The rows of a group lie close to one hidden flat surface of 9 dimensions, which may be shifted away from zero. Surfaces can cross.
Known rows, each followed by its group:
[  0  15 -14  29  -5  46  -1  41   4  -8  29  35  17 -19  -6  19  -5  10
  10  10 -26 -12] -> F
[ 28 -31 -26   8 -21  -3  22  17  18 -19   3  -7 -30 -20  25 -17  -6  -4
  -7  17  -4  -6] -> R
[ 14 -23 -14  -2  -5 -17  13 -12 -18 -13  16  -2   3 -13  -5 -15  16  -4
  -6  29  18  18] -> R
[ 12 -11  -4   2   2  -4   4   6  -3  -7   3  -1  -7  -5   3 -10  -1   0
  -1   7   0   6] -> R
[ 29  -2 -23  -5  -7  -2  17 -13  13 -14   7   8  -7   3   6 -25  -2   7
 -12 -10  -5  -4] -> R
[-30  -7  25   7  32 -20  -8 -20   5  29 -22 -43  -9  -1  22   6   2  -8
 -16  -1   1 -13] -> F
[ -4  15   8  -4   5  12  -8  -4  10  -4   2  12 -10   2   9   1 -12  10
   9 -12  -7 -12] -> W
[ 31  26  16  15  30   3 -24  -4  -8  23  -5 -31  16  -4  13  -2  50  -9
 -14 -46 -18  24] -> F
[-41  -3  -9 -20  27 -15   2  13 -14  -3 -28   8  -9  31 -46 -37 -33  27
 -11  -5   5   9] -> G
[-16  -5   3  -6  17 -10 -31  14   2   7  -6 -12 -35   1  -7 -31   9  -6
   4  -7   0   7] -> F
[  8   0 -26   2 -24   1  27 -21  -3 -13   7   4  15 -10   2   8   0   0
 -15  26  16  10] -> R
[-22  19   8  -6  15  -8 -33 -18 -21 -14  23  -2  -2  -4 -21 -18  28  -5
  15 -12  37  23] -> W
[-13  16   1 -21   3 -11 -15 -22 -11 -19   0  -2 -18   0  -7 -23   5   6
   3  -6  30  23] -> R
[ 22  12 -11 -12 -18  -1  -9 -13  17  -3  12  16  -6  19  -7 -13   6  -8
   7 -17  -1  -9] -> U
[ -5 -21   3 -10 -21  -4  -3  -7  28  13  -4   5 -34  -5  16  -4  -5  -7
   8  16 -12 -29] -> G
[ 13   1   9   7  23   8   1  23 -10 -28  -4 -13 -20 -24  27 -15 -13  12
   5 -12   4  16] -> U
[ 29  -6 -13  24   0  -2  33  29  -9  24 -20 -19  50  16 -12  25   2 -11
 -32  -3 -25  11] -> U
[ 47   5   8 -35 -14 -26   5 -33   7 -17 -16  -5 -39  15  31 -18 -19  -6
  -1  10   6  13] -> W
[-11   0  19  -3   8  -6  -6  -7  -9   0  -3  -8  -8  -8  13  10  -6   0
   8  16   7   3] -> U
[-11 -30  -2  -2 -26  -9  -4   9  12  17 -13 -16 -16  -7   2   2  20 -16
   6 -10   6  -8] -> F
[ 13  24  -5 -22   0  -1  -9 -10   3 -15   3  24  -8  26 -18 -23  -9  11
   8 -25   0   6] -> G
[ 37   6  -6 -16  -9   1   1   5  22  -8  -9  16 -33  16  16 -22 -24   5
   4 -13 -22 -10] -> W
[-22  12   0 -15   0  16  -2   4   3 -11  -3  33   7  18 -28 -11 -13  27
  17 -43   4 -11] -> G
[-15 -19  10   7  15   3  10   8   9   2   0   9  -8  -8  14   8 -27  12
   4  26 -13 -28] -> F
[-36 -25  -9   5 -19  10 -15  33  14   3   4   7 -28 -17  -9 -10   0  -3
  17   8   1 -14] -> F
[-10 -11   4 -12 -13  -9 -11  -9  16   6 -12  -9 -32  -5  16  -9   2  -6
   6  -3   4 -10] -> F
[-54  16  -6  10   7  33  11  -9 -10  -6  -2   9  24 -33  -2  17   4  35
  -4  -9  12   2] -> U
[  4  -8   3  -8  14 -17 -15  25   4  -5  -7  -2 -16  33 -24 -26 -17  -9
  10 -25   5  -4] -> U
[-11  12 -15   4  20  -7  12 -27  -2  -3  -4 -11   9   3  -3 -18   0  12
 -27  -8   9   4] -> G
[ -9 -14  10   7 -31  13 -14   3  40   1   3 -12 -41 -28  43  14   4 -18
  22 -11   4 -34] -> R
[-31  13  -1 -15  15 -10  -3 -16 -12  -1 -10   4   3  18 -25 -12 -11  12
  -7  -1  14   8] -> U
[ 10  -1 -11  11   6   9  -5  13  13 -36  21   1 -28 -16  16 -25 -11   3
  10 -12  15  -7] -> U
[-10 -18  16 -11  -5  -8 -13   3  18  23 -17  -7 -32  -2  19   0  -2  -5
   8   7 -16 -20] -> U
[ -7   0  14  -1   3  10   3   0  -4  11 -18  -6  -2 -19  20  14   3  12
  -2   2 -12   3] -> U
[-36  -8   1 -27  15 -22  -3 -25  -9 -12  -5  11 -14  16 -22 -28 -21  16
   3  14  24  -2] -> G
[  0  -1  -7   5   5   4  -9   6  -1  12   0  -5 -12 -14   7 -11  12   1
  -7   9 -15   7] -> W
[ 11   2  -1  -7  -6   6  -7  19  -3 -11   9  20  -4   8 -14  -4  -8  -2
  14   6  -3   4] -> F
[  4  10  -7   0  37  -6 -20  15   9   9   1   7 -21  29 -18 -37 -13   4
  -9  -7 -25  -7] -> W
[ 20  25  21  -8   2   9 -10  20 -26 -14  -7   4  16   7  -7  16  -2   2
  15 -21   4  34] -> G
[ 20   0  34  -4   4  -4  -9   4 -27 -15  13   2  21  -1   2  26   5 -12
  26   3  18  16] -> R
[  1  -5   8   8   6   0 -11  -2   1  -3  34  13  22  11 -19   6  10 -10
  23 -16  11 -20] -> G
[ -1 -12   0  -1 -12   3  -5  35  -5  -3  -6   4  -6  -2 -13   0  -1  -3
  12  -5  -1   8] -> W
[  0  -3  -5  10  17  -3   8  12   4  -4   4  -2  19  20 -18  -6  -9   0
  -4 -27   1 -11] -> R
[  7   8   7   1  44 -17   8 -19 -17 -17   7  -8  11  10  -1 -19 -11  10
 -11  -5  13   7] -> W
[-16  12   1   3 -10   5 -10  -5   6  12 -10 -16  -1  -6   6  12  15 -10
  -2 -16   7   2] -> F
[ 16   8 -23 -16  -8 -11   9 -37   1  18  -4  11  -9   3   3 -17   8   8
 -30  44 -24   8] -> R
[-14  24  18 -17  -5   3  -5  -8  -2 -14  -7  12   4  20  -5  18 -28   3
  17 -11  19   0] -> W
[ 21  -2 -12  -2   3  -9 -26 -28  19  -5  55  23 -16  11 -11 -33  19 -15
  15   7   2 -30] -> G
[-37  30   6 -11  12 -13 -25   3 -11  -9  -2   2 -11  29 -24   1 -32  -8
   6  19  22   8] -> F
[-23  16  25 -18  26 -21 -39   0  -3  20 -19 -14 -31  25  -6 -13 -11  -9
   3   7  -4   8] -> R
[ -8  25   0  -4   0   1   1 -14  10   3  -9   2  -4  16   5   9 -23   4
 -10  10  -5  -4] -> W
[ -1  13  -1 -17  -3  11  -8   3   5  -3 -15  16 -20  -1   1 -15  -8  19
   6 -17 -12   5] -> G
[-22  39  -2 -14  -5  -1 -17  -6 -10  -3  -9   8   6  28 -26   9 -15  -2
   2   1  16  20] -> W
[-53 -32   4  16  19  -6   4  15 -18  11   3 -10  13 -13 -20   9  -2   1
  -2  29  11 -10] -> G
[ 19   8  -9 -20  -1 -16 -16 -22  15 -11   9   7 -38  13   4 -36  -4  -4
   2   1   2  -2] -> U

New rows. What belongs after each?
[  0   1  -8   5  20  -3   9  17  -8  -6  -5  -1   5  11 -14 -13 -16   7
 -12  -1  -2   9] -> R
[  1  -4 -12   9 -12  -6  17   2  10  13  -8  -7   4   9   5  18 -18 -12
 -19  36 -10 -10] -> R
[-32  25   1 -12 -30   0 -10 -26   6 -17  -5  -8 -20 -10  17  20  -9  -9
   7  11  37  10] -> R
[ 19  -4 -11  10  11 -14   2  26   2   7   8   5   6  32 -22  -2 -24 -14
 -11  27 -19  -7] -> F
[ 35   5   5  -6   0 -21   0 -28  22  22 -14 -21 -14  20  28   1  -3 -20
 -20   4 -20 -12] -> F
[-16 -36  26   1 -12  -1   8  14  -8  10  -6  -1  15 -10   3  32   0  -4
  22   4   6 -15] -> F
[ 40   0  -9 -19   5 -19   9  -2 -17 -19  -6   3 -19  11   3 -26 -15   3
 -13  32  -4  32] -> R
[ 30   6  -1 -12   9 -19   6   2 -12 -34   3   0  -1  25  -9 -17 -19  -4
   3 -17  23  18] -> R
[-18  22  11  -5 -13  18   8 -11  -8  -6  -7  11  29   2  -5  32  -4  11
   8 -19  15   4] -> U
[-26  39   3   0 -31  45   8 -19  -2 -23   0  15  16 -42  26  43   2  24
  13  -9  21  11] -> R
[ 16 -13 -27  13 -14   4  26 -14  18  16   7   7  12  -1   6   2   8   2
 -22  14 -24 -23] -> R
[  1 -18  24  16  29  13 -11  44  -8  10   2  -1   1 -15   4   3   3   5
  16 -11 -27  -9] -> R
[  3   5   6  -2 -12  18  -1  -4  24  -4   2  14 -16  -7  23   8 -13   6
  13 -12 -10 -25] -> W
[ 18  11 -10  -5  19 -15  -5 -13 -14 -17  11  -3  -2   9 -10 -28   5   0
 -12  -5  14  21] -> W
[-35  18   7   4  -7  25 -14   1  12 -18  -1  -1 -12 -21  12   5  -1  12
  18 -45  24  -5] -> R
[  6  23  29  -7  10   3 -14  13 -21 -26  -3  -1   3   8   2  15 -18  -1
  22 -20  19  18] -> R
[  3 -20  14   4  19 -10 -11   3 -14   7  17  -2   9  -5 -12  -9  23  -5
   9  -4   0  -1] -> R
[ 17 -20   9 -10   7 -27 -41  33   2  25  -4 -17 -38  20 -17 -33  22 -33
   9  -2 -17  12] -> F
[-19 -20  26 -16  23 -11 -10  19 -15   9 -37 -18 -28  -8   8 -16  -5  12
   1  -2  -7  17] -> G
[ 12  22  17  -5  11  12 -18   4  27  24 -14   8 -16  19  18   3 -13   2
   4 -22 -41 -25] -> R
[-53 -23  20  10  33 -14 -23  20 -19  -6  20  -5   4   2 -33  -2  -7  -7
  23  13  29  -9] -> U
[  1  23 -12  42  13  18  15  24 -22  -1  12 -13  67   2 -21  40  13  -8
 -18 -13   7  18] -> G
[ 41  14  10  -4  23   9   1  10  -1  -3  -1  18  11  14   2 -10  -9  15
   3 -27 -30  -1] -> R
[ -6   1  20  -6  -8   4   3  -7   0  -4  -3  10   3  -2  12  25 -17   0
  17   8   3 -10] -> F
[ 32 -11  -3  12   6  13  -1  17   6   1   5  -6 -17 -28  28 -15  19   4
  -4  -3 -27   1] -> U
[ -1 -39  20  -2   3 -19 -12  -1   3  -5  12 -14 -26 -15  15 -13  15 -17
  23   1  15 -14] -> W
[ 21  17  24 -19  24  -1  -1 -14  -8 -20  -7   7 -12   6  20 -10 -20  18
  12 -15  -1   6] -> W
[ 40   8  17  -2 -13  12  -8   7 -19   3   3  -1  28  -6   0  13  44  -8
  14 -48  -3  26] -> F
[-17  21  20   0  18 -12 -21  -3  -8  14  -9 -19   5  18  -7  13  -5 -15
  -1   2   8   7] -> F
[ 10  -4   2   4  -9   9   6   6  -2  -9   5   3  -3 -17  16   9   0   0
   8   6   0   2] -> R
[ 12 -33 -14 -10  11 -30  22 -10  17   1 -17 -12 -30  15   7 -38 -20   4
 -20   7  -6 -16] -> F
[  0  -1   7  -1 -14  -6   3 -43  -4 -10  14 -17  -3 -33  30   9  26  -8
   0  12  30   6] -> W
[ 30  -2  -6 -19 -10 -11   2  -4   6 -11  -3   6 -18  14   0 -22  -5  -1
   1  -8  -1   6] -> F
[  2  -4   7   9   0   0  13   2 -21   5   8   2  36  -3  -7  29   3  -5
  -1  26   3   6] -> R
[  9  24  16  -2  -8  10 -14  -2  12   8   7  15  -9  10  17  30 -23 -12
  11  27 -19 -15] -> F
[ 28  16  -4  -2   7   8  12 -10  11  11  -3  16  12  18   4  -1  -5  11
 -10  -9 -32 -13] -> R
[ -4   7  -9   0  -1  17   8  14  -8 -34  -2   2  -9 -23   9 -11 -10  20
   3 -13  17  20] -> R
[ -7   9   4   1   6  -7 -12  -5  20  18  -5  -6  -7  24   0   0  -9 -11
   0 -13 -10 -23] -> R
[-38  -8  10  -2   8  -5 -18  24   0   0   0   6 -18   7 -16   0 -23  -3
  15  26   6  -9] -> F
[ 15   4 -15  17   7   9  21  -3  -3  -6  -4 -13   4 -26  26   3   2  10
 -26  21  -9  12] -> U
[ 35  -9   5  -6 -20 -10   1  -9  11   0   8   0 -14   1  22   5   0 -19
   6  19  -6  -7] -> R
[ -1   6   0  10   1  10  16  16 -11 -13  -2   2  19   0  -1  20 -15   4
  -1   3   7   4] -> R
[  5   8   3  -2  -9  28 -11  20  20  -9   6  27 -17  -6   9  -5  -8  12
  24 -31 -17 -19] -> W
[ -4 -19   0   2 -13   3  26 -22  12   5 -15 -18   4 -24  27   6  16  10
 -10 -28   5 -12] -> F
[ 17  19   9  -9 -14   6  -3 -12  -2  -4  -4   0  10  -2   9  12  11  -3
   7 -23   7  12] -> F
[ 31  -6 -10  -3  14  -3   6  21   8   1 -10   3 -25   8  10 -27 -20   8
 -13  10 -30   0] -> R
[ -5   3 -11   7 -25  13  20   1  -5 -24   1  -1   9 -20  13  22 -10   3
  -2  17  21  11] -> R
[  8 -18   1 -13  18 -22   2 -20  13   5 -17 -21 -34  -2  20 -37   2   6
 -13 -13  -6  -8] -> F
[  9 -45   7 -18   5 -31  10  -1   6   3 -15  -7 -32   7   6 -30 -12   1
   3   7  -2 -13] -> F
[-10   3  -4 -13  12 -16  -6  -7   0  -1 -10  -2 -16  16 -10 -23 -12   2
  -7   0   4   2] -> U
[ -4 -18  38 -14  26 -20 -22  21 -18   5   0   6 -11  16  -9  -1 -20  -8
  27  21  -5  -4] -> F
[ 11 -20 -17   0 -15  -2   5  -3  13 -18  11  -4 -27 -20  16 -24  11   0
   3  -4  12  -4] -> R
[-22   4   6  -2   1   6 -42  17  26  15   5   5 -57  -3  11 -14 -12 -10
  15  31 -19 -20] -> F
[-11  27   4   4  14   5   6   3  -4  -1 -11   3  28  27 -17  17 -26   4
  -6 -20   3  -2] -> R
[-12   3  12  11 -18  16  10  25 -11  -1  -2   3  36  -1  -8  47  -7  -7
  14   0  10   3] -> G
[  3  15  -3  11  21  27 -12  49 -13   3  -5  12  16   1 -26  -9   9  17
   3 -35 -22  17] -> G
[ -8  15 -13  -1  17  -9 -13 -12   2 -16  22   6   5  27 -27 -21  -7  -5
   2 -17  22  -6] -> W
[ 10  -9 -20   0 -27  10  16  13   9 -12 -13  -2 -39 -35  38  -3 -16   6
 -15  50 -14  11] -> R
[ 16  -4   6  -9 -16   2  -4   1   0 -40  11  -3 -26 -22  22 -11   1  -3
  25 -19  32  12] -> R
[ 28  28 -11  13  13   5   5  24 -11  -3  -4  -5  35  30 -25   6  -3  -6
 -18 -35  -6  22] -> G
[ -6  -8   6   7  18  -2  21  -2   4  -2  -2   7   9   7   8  13 -37  11
  -6  25  -8 -23] -> F
[ 12  18   7  -9 -19  13  -2  14  -6  -5 -12  12   6   4   3  21  -9   1
  10  -7  -3  15] -> G
[ 20  23 -25  26  -3  29  -5   2  15   2  33  13  20  -9  -2   1  27  -2
  -5 -19 -17 -12] -> G
[  2 -54  -2  15   2 -10  22  50  -4 -18   6  -3  14   8 -23  -1 -17  -8
  17 -17  14 -15] -> W
[-25  20   6  -6  -6   1 -13 -34   4  -6  10   1  11   4  -8   8  13  -1
  10 -30  30  -6] -> R
